All groups share one centre, and each spreads out both ways along 9 directions, with some noise.
(in the rows, 128 means zero)
Known rows, each followed by its group:
[ 90 102 110 161 109 108 138 125 135 154 127 119 171 163 143 191 141 168]
V
[141 180 110  94 101 149 112 166 173 118 119 131 166  73 139 182  84  72]
V
[137 131 153 171 118 141 129 158 135 145 116 144 131 116 146  95 148 173]
V
[122 151  92 107 130 145 109 169 106  77 131 138 115 113 128 109 152  97]
K
[109 155  54 138  67 114 143 138  93 105 125  79  77 154 160 115 103 139]
Y
[ 66 122 131 130 139  79 145 103 177  85 168  88 212 149 132 132 155 111]
K
[152 124 171 150 107 106 122 112 125 202 122 141 148 138 151 135 157 150]
K
[120 112  64  97 106 143 136 137 137 141  85  86 129 151  91  85 140 140]
A
[111 114 151 129 144 137 102 114  91 124 119  83 176 150 133 106  75 157]
A
[115  81 102 148 112 139 136 143  67 131 104 159  99 145 131 105 158 176]
V
[131 139 139 133 140 180 132  93 113 127 118  96 126 131 116 129  83 148]
Y
[192 132 132 115 141 128  98 125 163 181 112 109 143 121 143 126  94 100]
E
[173 121  87 176 108  70 115 175 174 147 109 116 111 130 149 112 123 151]
R
[157 157  83 170 108  93 117 103 115 135 136  71  78 148 169 133  99 140]
R
[114 167 166 126 172 137  93 203 168 118 153 132 117 111 131 190 155 102]
R
[168 166 136 119 101 176 110 142  89 173 103 109  74 121 144 112 120 125]
K
[150 164 159 128 103  83  91 151 103 189 144 100 118 134 184 109 165 113]
E
[136  89 124 102 130 163 161 112 137 140 118 165 117 136 119 117 116 124]
A
[109 173  85 141 132 117  90 184 135  98 148  95 135 130 140 155 185 111]
A
[135 104  57 103  57 101 155 115 114 157 103 145 148 132 148 102 161 106]
K
[134  94 169  81 125  91 160 119 176 137 145 132 168 131 140  89  61  77]
Y
[120 151 130 119 148 123  99 204 148  79 145 143 116  94 122 135 137  98]
R
[120  92 102  87 111 153 158 134 132 116 105 148 155 136 116  69 138 114]
R
[107 184 180 121  72 172 139 155  80 163 114 133 150  98 128 124 148 153]
E
[120 185 121 197 146 146 127 161 182  92 143 108  92 111 120 143 191 161]
A
[199 106 107 156 141 147 144  50 153 169 107 113  98 139 135 107  82 139]
Y
[143 185 140 136 125 104  86 167 130 123 169 131 105 110 174 137 181  86]
A
[ 86 165 155 143 101  70 138 176 153  97 174 107 119 138 192 121 111 107]
Y
[152 118 108 186 111  74 157 167 184  85 115 138 130 104 135  62 102 164]
R
[103 137 174 117 149  70 138 128 171 137 150  76 132 144 103 135 111 128]
A
[ 98 115  97 134 159 172 104 166  95 118 120  76  81 180 121 162 140 168]
Y
[ 75 139 108 126 110  94 161 118 142  60 152 102 155 134 132 114  93 111]
K
[104 171 171 151 122 126 126 188 126  82 162 146  87 105 171 132 121 127]
Y
[136  91  66 111 101 105 149 110 130 132  95 161 146 121  92 111 163 121]
E
[162 126 132 115 139  99  70 183 175 193 129 119 173 136 165 135 169  92]
R
[ 79  80 178 129 116 171 183 142 148 136 128 139 175 159 142 107 138 171]
V
[ 84 100  84 143 116 112 174 125 109  58 111 153  99 125  87 120 104 167]
E
[136 118 116 107 112 155 116 138 143 161 113 115 183 133 142 123 122 116]
V
[125  82 124 106  94 158 158 157  97 149  98 151 117 148 137  65 119 153]
V
[160 169 101 161  63 103 105 135  86 126 146 163 149  96 204 102 142 105]
K
[135 157 121 141 138 181  99 128 113 109 154 107 110 138 187 145 119 108]
A
[115 105  73  89 136 167 139 131 143 100 107 110 140 133  95 124 127 107]
E
[102 102 134  96 157 151 129 188 192 155 118 119 149 146  92 163 183 120]
R
[195 116 133 192 132 122 136  76 156 180 143  98  74 160 183 127  96 151]
Y
[115 130  77 130 114 125 163 133 164 129 100  36 109 160  91  99  93 168]
A
[102 140  91 112  99 155 164 158 108  54 112 131  71 113 102 118  82 131]
K
[ 89 147 147 119 130 140 114 168 117 105 128 133 189 109 110 127 166 132]
Y
[160 154  96 181 111 142  78 136 119 157 119 114 147 122 163 132 192 153]
K
[160 128 155 123 134 144 128 134 101 118 122 109  52 131 129  47 101 139]
V
[145 166 126 118 116 152 105 178 107 110 108 108  73 115 138 118  61 123]
E
[139  85 107 115 123 130 123 104 123 124 137 166 175 141 173 108 141  86]
E
[136  99  69  88  99  87 120 145  73 138 111 150 113 140 143 101 128 100]
K
[123 134  72 142 102 135 149 150 140 118  92  84  95 132  84  85 125 172]
A
[138  88 114  91 104 146 151 103 120 145 104 141 169 143 137  59 133 110]
R
[ 98  93  97 152 136  80 121 142 138 135 118 108 134 155 101 148 176 168]
K
[ 96 171 157 139 109  90 105 158  98 133 164  68 110 157 184 113 146 132]
E
[162 152 132 160  94 118 110 112  56 110 122 154 109 103 184  77  92 144]
R
[124 176 158 103 124 184  92 154 132 162 136 100 184 121 157 130 181 102]
E
[136 111  99 125 101 148 116 157  96 141  98 183 142 109 130 117 177 143]
A
[151 183 158 146 119 140 104 141 151 114 127 127 144  80 145 183  54 122]
V
[131 136 174  87 169 173 134 103 177 112 141 140 186  98 100 117 129  77]
Y
[134 123 162  91 125 168 121  91  78 162 132 124 132 141 159 120  99 115]
R
[123 120 137 151 142 137 141 125 133  88 134 109  93 135 131 130  49 155]
E
[ 86 121  62 122  93 111 133 149 134 133 112 127 170 133 131 198 136 138]
V
[ 91 129 129 102  87 124 170 151 162 133 128 130 153 129 145 171  88 118]
V
[158 102  94 137 140 156 102 139 105 155 104 144  86 144 125 131 155 144]
Y

New rows, each followed by its group:
[134 127  69 144  94 140  91 180  89 132 112 163 121 119 164 155 165 132]
A
[113 139 143 140 129 115 118 145 120 123 138 124 111 133 153 167  94 133]
A
[129 166 160 172 133  89 146 121 193 100 164 127 176  96 145 111 137 111]
Y
[115  85 142 121 104  91 114 158 105 163 112 171 162 135 139 191 105 149]
A
[142 182 173 164 158 145 127 133 168 108 188 141  80 104 165 147 169 102]
A
[161 130  71 174 104  84 144 125 141 128 123 122  84 130 159 109 135 141]
Y
[117 106 151 169 116 112 163 141 155 152  94 130 128 131 100 149  94 208]
A
[125 140  62 133 129 193 103 145 130 123 141  98 125 157 173 154 145 105]
A
[112 133 159  87 189 190 126 148 160  85 135 129 140 116  81 135 133  96]
Y
[127 147  48 126 103 166  80 166  78 103 116  80 123 144 166 129 123 121]
A
[138 128  94 126 158 152  96 168 118  99 144 133 103 138 158 128 153 100]
E
[161 113 110 165 122  73 116 125 136 138 136 153 137 116 152 112 153 123]
E
[157 140 128 134 110 161 114 122  71 122 105 116  94 119 148  59  79 146]
A
[170 111  79 161  95  94 117  88 128 183 102 109 156 147 148 104 155 143]
Y
[ 96 128 126 148 140 174 151 149 113  69 122 134 101 119 100 137  96 167]
E
[137 126 102 112 126 158 133 113 161 155 117  69 140 152 131  93 155 118]
A
[138 139 106 200 142  96  78 158 104 141 123 113 119 139 127 146 195 184]
K
[153 134 158 123 141 167 129 105 157 165 155 125 145 137 163 118 170  99]
A
[ 92  87 149  95 161 111 122 153 150 127 121 101 197 155  94 125 127 136]
Y
[147  86 158  92 118 110 167 112 142 176 112 152 104 148 128 126  77 118]
A
[173 162 108 156 137 127  67 120  95 125 124 129 124 103 143 184 106 118]
V
[111 113 152 157 135  90 158  89 147 131 134  85 128 151 108 130  97 175]
E
[ 74 149 143 101 108 175 158 166 157  92 134 171 185 105 133 210  96 100]
V
[118 133 202 135 194 189 124 137 165 105 145  85 126 139 119 141  70 145]
K
[ 94 141  95 125 131  73 147 180 172 105 129 134 109 116  71 141 205 127]
A
[129  85 134  98 144 147 145 154 122 134 115 184 113 127 111 127 135 124]
K
[131  88 166 141 126 161 152 115 119 142 114 144 118 149 145 144  43 164]
A
[178 172  56 103 165 132  63 122  76  85 123 106  60 103 107 134 102  75]
V
[151  82  71 141 187 135 110 111 160 100 138 134 119 155 142 133 152 106]
E
[126 107 111  85 137 159 101 134 112 143 150 174 158 135 172 158 177  66]
A
[116 140 152 144 160  81  80 150 106  87 173 134 146 120 162 127 127 109]
K
[141 131 183 132 190 175 103  96 143 134 155  89 167 146 137 122 113 116]
V
[126 116 107 121 101 107  78 153  56 137  90 135 175 126 122  99 126 150]
A
[133  98  91 112  98 122 126 126  93 155 108 197 146 116 129 111 228 110]
E
[116 105  78 139 119 108 155 114 135  55 115 131 125 120 115 116  62 137]
E
[155 151 129 128 129  81  85 151 132 157 137  75 115 144 167 111 124 110]
E
[144 165 119 146 108 119 118 127  85 100 150 138  69 106 164 137 118 120]
R
[148 138  94 193 105 127 110 136 121 154 112 121 124 132 148 143 159 177]
K
[151 134  71 139 102 200 106 138  90 125 104 111 114 138 162  86 135 137]
A
[ 94 106 133 145 115 185 148 167 121 108 105 153 145 130 123 113 143 174]
V
[120 143 121 172 115 147 122  99  83 129 131 115 102 140 132 139 137 175]
R
[104 130  85 153 106 109 113 176  90 101  88 114 128 117  87 121 125 181]
A
[125  98  96 108 100 129 117 153  63 130  92 155 127 128 130 125  92 153]
A
[167 161 113 148 112  95 119 155 151 129  87 113  90  91  84 129  72 151]
E
[ 90 121  97 129 101 108 135 132 107 128 135 154 123 141 138 203 134 135]
V
[130 166 192 127 157 156 105 136 147 160 142  49 122 153 143 139  91 144]
E
[111 154 154 152 127  55 107 156 148 141 138  81 132 128 126 155 114 148]
A
[129 153 173 130 162 151  86 120  93  95 151 129 175 111 144  78 161 108]
A
[ 77  82 138  61 175 138 160 139 147  99 132 102 112 163  71 126  83 111]
K
[101  87 156 141 139 198 135 133 114 133 125 148 183 146 141 120 156 161]
V
[112  92  47 146  97 146 119 173  74 112  85 170 113 133 114 114 193 171]
V
[125 119 178 130 152 138 109  97 131 144 138  90 212 142 128  94 144 126]
A
[ 95  92 188 113 132 183 165 121 149 136 130 130 178 153 144 135  67 144]
V
[159 104 104 128 146 119 106 112 174 148 125 121 172 127 126 126 150 105]
E
[ 95 104 115  99 122  95 154 138 104 104 124 142  98 139 100 114  87 132]
K
[ 96  64 138  90 173 146  87 192  85 152  98 146 156 153  84 148 176 158]
Y
[165 171 155 215 145 113  78 147 133 137 142 118 117 102 140 105 189 177]
V
[122 166 184  98 184 134 124  90 162 110 193  63 135 148 143 108 129  62]
A
[ 95 153 151 128 119 187 143 122  69  74 135 189 132  92 122 103 154 138]
R
[129 107 130  86 145 189  97 122  86 158  87 126 174 137  93 133 151 139]
Y
[146 146 193 115  83 130 145 140 118 147 136 213 137  82 161 113 143 106]
K
[137 127  94 124 126 185  99 138  89 129 136 130 135 143 175 140 135 113]
A
[134 162  88 112  92  75  94 187 105 137 119 111 108 119 130 110 158 111]
A
[ 92 136 138 119 151  86 117 115 142 132 149  64 170 159 111 134 162 124]
K
[150 104 182 129 129 147 144 142 121 177 106 179 105 118 118 129 120 149]
K
[ 94  93 156 121 134  20 128 138  93 105 152 164 120 140 119 127 112 132]
K
[156 211  90 151 113 124 116 157 155 119 152  79  55 119 157 102 172 109]
A
[143  84 119 130 183 158  84 139 135 155 109 138 146 142  89 143 184 147]
Y
[147 173 125 137 115 112 136 161 129 112 147 153  27 102 141 121 137 105]
A
[ 99  93 159 115 156 117 154 141 130 121 121 124 100 146  98 135  99 157]
K
[ 41 119 138 146 106  86 168 116  77  90 171 106 112 171 147 108 159 157]
E
[146 174 152 183 119 192 125 132 150 109 137 128 135  96 171 117 103 146]
K
[ 99 102 126 136 132 142 173  96 136 112 112 129 140 130  78 132 117 179]
E
[115 114 150 138 136 133 113 139 148 147 147 161 174 130 148 184 169 124]
A
[149 145 169 116 161 160 130 135 170  92 138 178 162  77 106 116 142  96]
Y
[160  81 107  88  85 136 139 128  90 192  88 166 108 144 156 122  97 119]
A
[152 103 116 102 117 188 121 114  62 130 108 150 120 139 163  91  76 120]
A
[133 209 122 158 107 139  92 157 102  79 157 124 123  87 186 111 132 107]
K
[112  92  77 105 113 141 166 146 146 132  94 131 108 146  96 132 121 141]
A
[ 94  89 110 120 127 113 174  96 161 154 105  58 136 187  95 134  87 161]
K
[130 139 226 162 163 125 110 114 161 199 149  89 164 152 127 155 157 172]
K
[104  92 117 114 155 171 118 127 120 120 128 164 183 138 131 154 169 112]
A
[108 123  72  91  47  69 159 122 103 157 108 138 140 133 122 109 167 116]
K
[109 116  99 118 135 149 124 136 128 125 113  84 174 150 108 112 151 131]
A
[112 164 115 128 124  56 123 160 152 115 127  68 107 125  81 100 149 130]
A
[128 155 166 158 112  73 105 147 121 145 131  99 132 129 137 142 109 163]
A
[123 100 121 145 114  83 102 176 108 143 113 160 133 131 129 122 166 157]
Y
[135 112  77 117 112 139 115 119  92 171  98  90  93 174 131 143 131 140]
R
[154 112 117 164 140  93 141 132 133 110 108 133  63 125 106 124  75 174]
E
[136 158 157  90 148 165 107 126 172 165 127  27 161 155 134 127  84 102]
E
